The first 7 rows are patterns. Each new row is the sum of 2 different patterns, raised or lowered, with some noise. Before adding, each is slid sideways (what falls off one end comes back at the other) and multiplied by a number that may be negative. Names go in the order of the patterns.
Some rows, each with the names of its patterns after it:
[  3  -5  -4  -2   7  15   2   4  12  -6   1 -22   5  13   4 -11   7   0
  12 -11  34 -10  -1  12  11  -1  19  -7  -3 -14  -7  -6   5  42   3  12
   2 -11  20   2 -15 -16  -3  -1   3]  J
[ 21 -21  -1  -7   8 -11   6   5 -19 -16   2  -3  42  -6  -1   0 -32  -3
  -5 -16  -1 -33 -13   1  -3  42   4  -2 -11  -1 -12 -30   0 -15 -12  -4
  39  30  24 -22 -22  -3   8   5  15]  B
[-11  13   4 -21  15   2  10   6 -25  14  -3   0  18 -15  -1  23  -4   8
  17  12   0 -33 -10  -2  24  12   9   5  15  -1 -10  -3  -8  -6 -13   2
   9  12  25   2  -2  -4  14  -9  -1]  E
[ 14  -8 -21 -15  -1  -4   0   6   9  42 -17  14 -17 -11  -5  20  21 -31
 -17   3  16   5 -20 -22  -7  -1   5  40  -5  18  31  20 -18   6   5  28
   3  17  12  16   7  -4 -14 -24  -1]  X
[-23   0  12  -2  -6 -19  11  -4   5  18   0  -2  -1   2   2   0  42   3
  -9 -20 -14   8  36  -8   0  37  -3   1 -40   8  16 -24  -1 -13 -37 -18
  -1  18  -6   9  -2  -8 -12   1 -15]  M
[-21  15 -11  -6  -5  -7  -6 -19  25 -10  11  12   2  18  28  15  -2   3
   2   4  32  27   1   4  -2 -11  -8   6   9   0 -10   5  -6   2  -6 -22
   7   2  16  -1 -42   1  -2  23   0]  A
[ 22  -5 -20  11  -6  27 -31   0 -12 -11   8   4  14   3  -4 -18   0  13
  14 -13   0   6  -8   1  -4   0  -1  -2 -14   7  42  11 -11  -3  42 -17
  14  -7   0   6  -2   8  23  21  -2]  G

New rows, each followed by the names of its patterns:
[ -4  -4  19  12  -6  -7 -37   8   4  -7  23   2  -2  10  -5  23   6  -3
  -7 -34  13   3   1  -3  25  12   3   6   7   3 -33 -22 -13  22  14   7
 -11 -14 -10 -21  26 -15   3 -14   3]  B G
[20  3 21 29 24 13 14 10 26  5  9 16 22 35 16 13 26 12 20 36 20 23 21 19
 18 13 35 26 23 30 27 20 11 21 24 34 16 19 12 16 20 18 22 19 21]  M G
[  5  -9  27 -14 -12  -3 -30  -9 -17 -30 -10 -36 -27  -3 -11  42  -9 -20
 -20  -1 -23 -30 -18 -11 -42  -3  22   7   2 -24 -39  -3  -1   5  10  13
 -27 -42 -15 -11 -18   6 -18 -24  -9]  J B
[ 5 12 17 20 22 19  0 16 38 30  2 34  5 17  2 17 27 21 -7 18 26 16 15 35
 32 13  0 38 18 54 20 20 20 -2 35 28 17 27  6 -2 25 24 49 37 23]  E G
[ 14   2  -9  -2 -13  -7 -14   5  -5  -6 -12   8  -3  -5   0 -12  -2  -8
  -6 -10   7  -7 -35  -4   4  -4 -40  13 -21  -1 -10  -6  -3 -21 -19 -20
   1 -22 -13  16 -16  -2 -20  13  -7]  E G
[-19   9  -8   0  16   4   2   8 -10  18  13   5   7 -19   0   1  18  10
  17   1 -18  -4   3   2 -32  11 -16   8   9   6  21  -1 -14 -15  13 -19
   4   9   2  10 -29  33   5  16  14]  E G
[ -8 -17 -48  10 -10  14  -7 -23  -1   2 -16 -23  -3 -26  -7   2 -47   8
 -42  31   0   5 -14 -30  11  -6 -13 -17   4   9  -3 -15   5 -12 -43   1
 -21 -26 -24   6 -10   0 -34 -44 -28]  X G
[-12  -7 -40 -26 -16 -23 -11 -29 -17  -9 -14  -1 -18 -12 -12 -12  -4  -1
 -13 -25 -15 -17 -20   4  -2  -1 -16 -23 -22 -13 -17 -10 -22 -11 -33 -11
 -14 -25 -33 -11 -27  -2 -13 -27 -10]  J A
[21 15  8  9 27 51 27 34 13 53 24 25 32 17 21 10 26 33 43 40 21 18 31 34
 18 29 18 37 30 14 35 35 28  6  6 39 25  5 45  9 29 39 22 33 32]  E G
[-17 -21 -35 -10  -9 -18 -13  -8 -41 -33 -16  -7 -26   5   0 -20 -24  -8
  -9  -8  -1  -4   0  13 -17 -35 -24 -13  29  -4 -17 -31   0  18 -23   2
  -5  -7   1  -1   9 -35  -7 -20 -23]  J A
[-42 -45 -19  -6 -30 -31 -36 -56 -36 -11 -12 -24 -68 -17 -33 -12 -13 -34
 -15 -35 -64 -26 -33 -31 -19  -4 -32  -5 -16  -1  -4  -4 -12 -62 -27 -24
 -15   1   5  -4 -25 -17 -25 -30 -51]  B A
[-15 -16 -18   3  12  25  -1  11  11  11 -12  13   4  28   5  12   7  17
   0 -10  -8 -11   1  11 -10  -9 -11   3   6   2   6  10  36 -10  14   5
  -5  -5  10  14 -19   2   2  15  22]  X M
[-11  26  -6   3  20  -8  -1 -46   2   6 -26  -8 -20 -47 -18  20  17 -18
   1  19 -25  -9  -9 -19 -23  -8  11   8   1 -24  18 -12 -14  17 -10   9
 -24  -4 -12 -11  37   0  -5 -21 -21]  M G
[ 24  37  27   1  18  32  14  32  13  19  30  26  64  33  28  46  29  14
  -3  20  23  41  22  59  74  44  12 -10  33  44  21  39  37  -9  18  24
  45  16  39  32  10  10  31  19  45]  B M
[-21 -29 -29 -37 -18 -20 -19 -32  -7 -20  -5 -32 -19   9 -37 -23 -34 -24
  20 -32 -16 -28 -36   1 -24 -35 -14 -24 -31 -26 -12   1  -8 -23 -46 -30
 -34 -34 -38 -17 -11 -18 -15 -27 -20]  E A
[ 19  25  19   5  51  41  29   6  34  24  33  31  39  18  13 -11  29  24
  22  47  25  -2  33  30  63  43  17   1  -5  20  -2  33  24  60  41  12
  52  33  34  18  12   4  26  44  18]  B M
[-19 -15  10 -30  -7  -2   0 -14 -33  23 -39 -27 -34 -17   3 -21  -2   5
  -2 -23   7 -29 -49  -6 -12  10 -48 -28 -18 -28  -3   1  -2 -13 -18 -31
 -14  -3  28 -25 -21 -24 -32  -8   7]  M G
[ 3  1 13  9  3  5 10  3 13 14 10 13  3 -9  7 10 -3 12 13 31 12  2 17  6
  8 26 19 11 -2 15  6 15  9 15 19 11 20  6  2 20  8 20  5  6 12]  E M
[ -9  10   6  -5  -9 -53   1   2  -5  24 -11   6   9   0  36  10  -4  -1
 -42  -6  -1  26  -1   3  14 -10  14  24  -3 -39 -13 -28  17  -2   2  -3
 -20 -16 -29  -2 -10   2  -2   4  -5]  B M
[-5 34 -8 22 21 22 23 21 21  8 31 12 25 15 -2 12 14 51 23 24 24  9  9 23
 20 27 27 26  9  9 38 28 17 27 -1 27 20 20 38 30 17  1 15 44 29]  B G
[ 46  31   8  20  23  16  19  30   9   5  62  12  39  46  33  40  26  30
  20  43  34  33  57  59  25  20  21   8  12  21  34  30  24  46  18  24
  16  13  24  26  30  31 -12   9  31]  E A
[ -4   2  11  -5  -9  21   1  -8   3  36  30  43   4 -11   4   8   0   8
  24  -7   2  -8  13  -9   8   3 -27  -5   7  10  36 -26   4   2  -7   2
 -13   1  -3 -27 -10  -1  -2  24  23]  B A
[ 0 13 15 19 16 25 45  6 14  5 10 19 19 27 -5 -4 14 22 16  3  1  9 -8 14
 39 19 29 26  7  6 16 -2 29 15 40 14 14 27 10 12 17 21 20  1  4]  X M
[-22 -15 -20 -19   2  10  24  -3 -34   3  15  19  -4  -7   2 -15 -15 -46
  10 -19   4  16  -2 -18 -20  26  19   3 -14 -10  16  18   5   9   2 -41
   1 -21 -38 -26  15  -6 -10 -31  -7]  X A
[-16  -9   0 -12 -27  -9  -1  -4  -7 -16 -16 -28 -22 -31  -4 -26 -12  -8
  -6 -37 -27   9  -3 -17 -28 -14 -12   3 -15 -20 -22 -52 -24 -35 -39 -33
  -4 -21 -33 -47 -20 -31 -26 -24 -19]  X A
[  1   0 -29  10   1   9  30 -12  -8  26  10  17  18  14   2 -33 -14 -24
  34   5  18  12  17 -11 -19  15   4  -5 -20   0  20  24  27   4  -5 -25
  17 -16 -16 -19  23   0 -21   0   1]  E X
[16 41 38 24 32  9 52 38 26 23 47 33 63 47 33 26 35 16 24 43 28 38 58 41
 40 12 56 41 55 37 34 31 16 35 38 48 35 26 27 19 34 38 52 43 35]  M G
[-22 -54 -34 -29 -49  -4 -44 -36 -13 -22 -68 -43  -2  14 -35 -51 -14  -9
   0   4 -13 -30 -73 -18 -46 -51 -37  -2 -31 -22 -36 -28 -49 -35 -36 -19
 -30 -14 -11 -37 -39 -20  -8 -15 -27]  X M
[-22 -14  47  20  -6 -13  16  12  26   5   3   0 -35   9  -5 -17 -18  27
  -5 -11 -19  -3  -1 -23 -13 -10   1  16  25   9 -10   7  12  16   8  11
  -4  -4  -5 -40  17 -13  17  11   7]  X G
[  7  -5  -3  23  43   0 -27   9  -9  28  13   6  29   9   9   6   1  11
 -12  26   5  35  27  15  22  52  29  18  31  19  19  48  44  19  21  43
   8   3   9  18  20  29  15  10  43]  M A
[ -2  -4   1   1   4  13  11  -1   4   6  -5  -1   8   1   0 -19   4   3
   3 -11  -8   2   7   2  19 -29   0   6  18  -1  -1   4  -9 -12  -6  -7
  -1  12  13   2   7   1  11  10   6]  J A
[-21  24  17   1  -7   5 -12 -10  -3  -8  -4  21  39   9  -9   3  37  19
  15  25   9   3  -1 -24  25  -2  56  21   7 -22 -19  42  50  -1  -4  33
  24  28 -14  17  17 -43  12 -16 -45]  X M
[  5  -2 -14  23  -3 -25  14  -2  39  -5  -8  24   5   6  43  52  15 -17
  10  29  -7  24  11   5  22  23  11  11  21   9  39  -8  -6   9 -14  26
 -17   6  -6  -4  11 -28  13  14  19]  M G
[-27   0   9  11  -1   6  -2 -23 -25 -31 -12 -18 -13  -6 -23 -40 -37  -1
 -16  -8 -13   0  18 -30  10 -20 -23 -17 -24   8 -38 -26   9   2  -5 -18
 -31   1  -6 -10  22 -43  -2  13   9]  B X
[ 12  11  13  -2   3  13  -2 -10  21   4  10 -10   1  -5   7  24  16   6
   4   0   7  12   3   0  -3 -13  10   2   3  -3  12  -1  10 -14   3  -9
   4  -1 -11  14  12  21   7 -16  15]  E X
[-45 -32 -19   3  -7 -11 -50 -30 -32 -20 -36 -18 -12 -28 -24 -17 -14  -2
 -31 -30 -39 -37 -21 -20 -38 -17 -36 -20 -30 -25  13 -31 -23 -34 -26  -9
 -45 -19 -28 -39 -11  -3 -24  -7 -38]  B E
[13 51 18 31 28 23 35 47 55 27 34 30 24 55 44 20 21 23 19 22 32 32 25 20
 35 28 29 24 18 29 29 27 29  4 30 22 46 24 18 31 33 19 23 26 26]  J A
[-23 -16 -16 -33 -29 -10 -14  26 -19 -13  -7 -35 -13 -15 -22 -16 -45 -38
  -9  -8  30 -15  -9 -23  -7 -32 -23 -18 -28 -18  -9  26  29   8 -36 -42
 -20  -6  -4  28  10 -27 -12 -26   9]  J B
[  4  -5  33  12  10  -1  24   1  13  38  22  16   5  -4  19  20  20  36
  15  12  26  17  49  25   9  11 -12  13  15  25  15  26  39  16  27  30
  14 -34 -13   1  32  14  25   3  14]  B G
[-22  -7 -21   7 -35 -20 -40 -28 -35 -25 -10 -33 -31 -24 -26 -12 -36 -31
 -14 -24 -21   2 -25 -11  -3  16 -31 -24 -33 -15 -16  10 -21 -13   5 -27
 -29 -62 -19  -4 -41 -36 -39 -47 -37]  X M
[17 24 27 15 17 14  2 16 17 30  5 -3 -4  1 13  8 17 24 75 16 42 -9 -3 11
 37 38 -3 13  9 30 17  3 -8 14 19 13 45 14 31 65 33  0 23  6 40]  B X
[ 11  17  24  16  17  -8  15  -2  10  -6  17  11 -16   5   9  10  31 -11
  13   6 -11  16  -4  -3  19 -13   4  17  11  29 -11   1   0  19   6  -3
   9   7  -1  -2  24  18  15 -13  -3]  B E
[-49 -13 -17 -21   4  -6   3 -24 -24  -7  -6 -12 -14 -17  19 -50  -4 -25
 -22  16 -12 -28 -25  -8  22 -19   4 -12 -47  -9 -18   4 -23 -21 -24  -8
   1 -25 -36 -27 -12  -9 -11 -14 -45]  J A
[-18  -6  -7   3 -26 -11 -34 -14   7 -10 -29  -3 -11 -19  -5 -14 -16 -34
 -23 -30   5  33   0 -24  -9  26 -38  -2 -26 -19 -17 -17  -3  14  19 -16
   5 -22 -29 -10 -21   4 -40 -13 -39]  E G
[  7   1  26  -6 -32  -9  -4  16 -33  41  -7 -28   8   0  34  -1 -37   4
  -2 -21   6  22 -10  -7   4  30  19  32  19  18  32   8   3  13  26  12
  27  20  21  10   0   5   0  18  17]  A G
[-19 -10 -38 -12 -23 -29 -20 -27 -44 -31 -29 -20 -17 -22 -46 -35 -21 -19
 -27   0 -19 -24 -23 -19 -15 -17 -19 -24 -23 -10 -28 -20 -14 -19  12 -21
 -26 -28 -20 -12 -38 -14 -17 -17 -14]  J A
[-11 -12   2 -12 -24 -15  -6 -12 -31  -5 -23  -8  -4 -34   1 -15 -26  -8
 -24 -15  11  -8   1   3  -5 -10 -37 -22 -10  10   2   6  -9   3 -20 -19
   6 -17 -15 -33 -10   6  -8  17  -5]  E A
[ -5 -43 -10 -23  -8  17 -24  -7  -3   8   2 -11  -5  -8  -2  -3  -2  -7
 -27  -5 -16 -21  -3 -12   2 -16 -17 -11   0 -14 -17 -27   2 -36   1  -3
 -13 -19 -11 -22   2  -5   6  -2   0]  J A
[ -6  -2  -4  -2   8 -28  -5 -14   3  -4 -26 -30   1 -13  -3 -11 -11 -30
 -30  -4   1   3   2  11 -14 -22  -2  -2   2 -16  -7  -8   7  -8  -7 -14
  -5  25 -15  -6 -20   0   3 -18   5]  A G
[ 26   9  -9   4  43  23  15  10  18   1  -1 -12  34  -2  26  -7  19  -5
  -7  58  27  11   6   7  48  38  17  14 -19 -24  15   3 -14   2  45   6
  17  -4  11 -28 -18 -19  19  29  24]  B X
[ 16  -9  16  11   5   5  45   1   7  -4   6  19  44   1 -13  38   1   8
 -16   4  23  -1  18   0 -22  -6   6  26   7  18   4  -3  -1   9 -10  -6
   9  31   5  -3  -9  25   2  15  19]  J M
[ 10  23  57  32   0  11  42   2  36  12   7  25  13  31  30  55   6  37
  19   3  25  20  36 -17   5   0   1  27  45  29  26  11  -9  26  27  18
  -7  14  19   9  18   6  12  12  16]  J G
[-29 -14   0 -29 -18 -42 -22 -15 -31  -8 -21 -36 -37 -23 -14 -25 -18 -20
 -20 -24 -15 -25 -26 -20 -16 -25 -31 -29 -12 -20 -22  -8 -19 -16 -23 -19
  -9 -24  -1 -22 -26 -20 -30 -14  -2]  E M
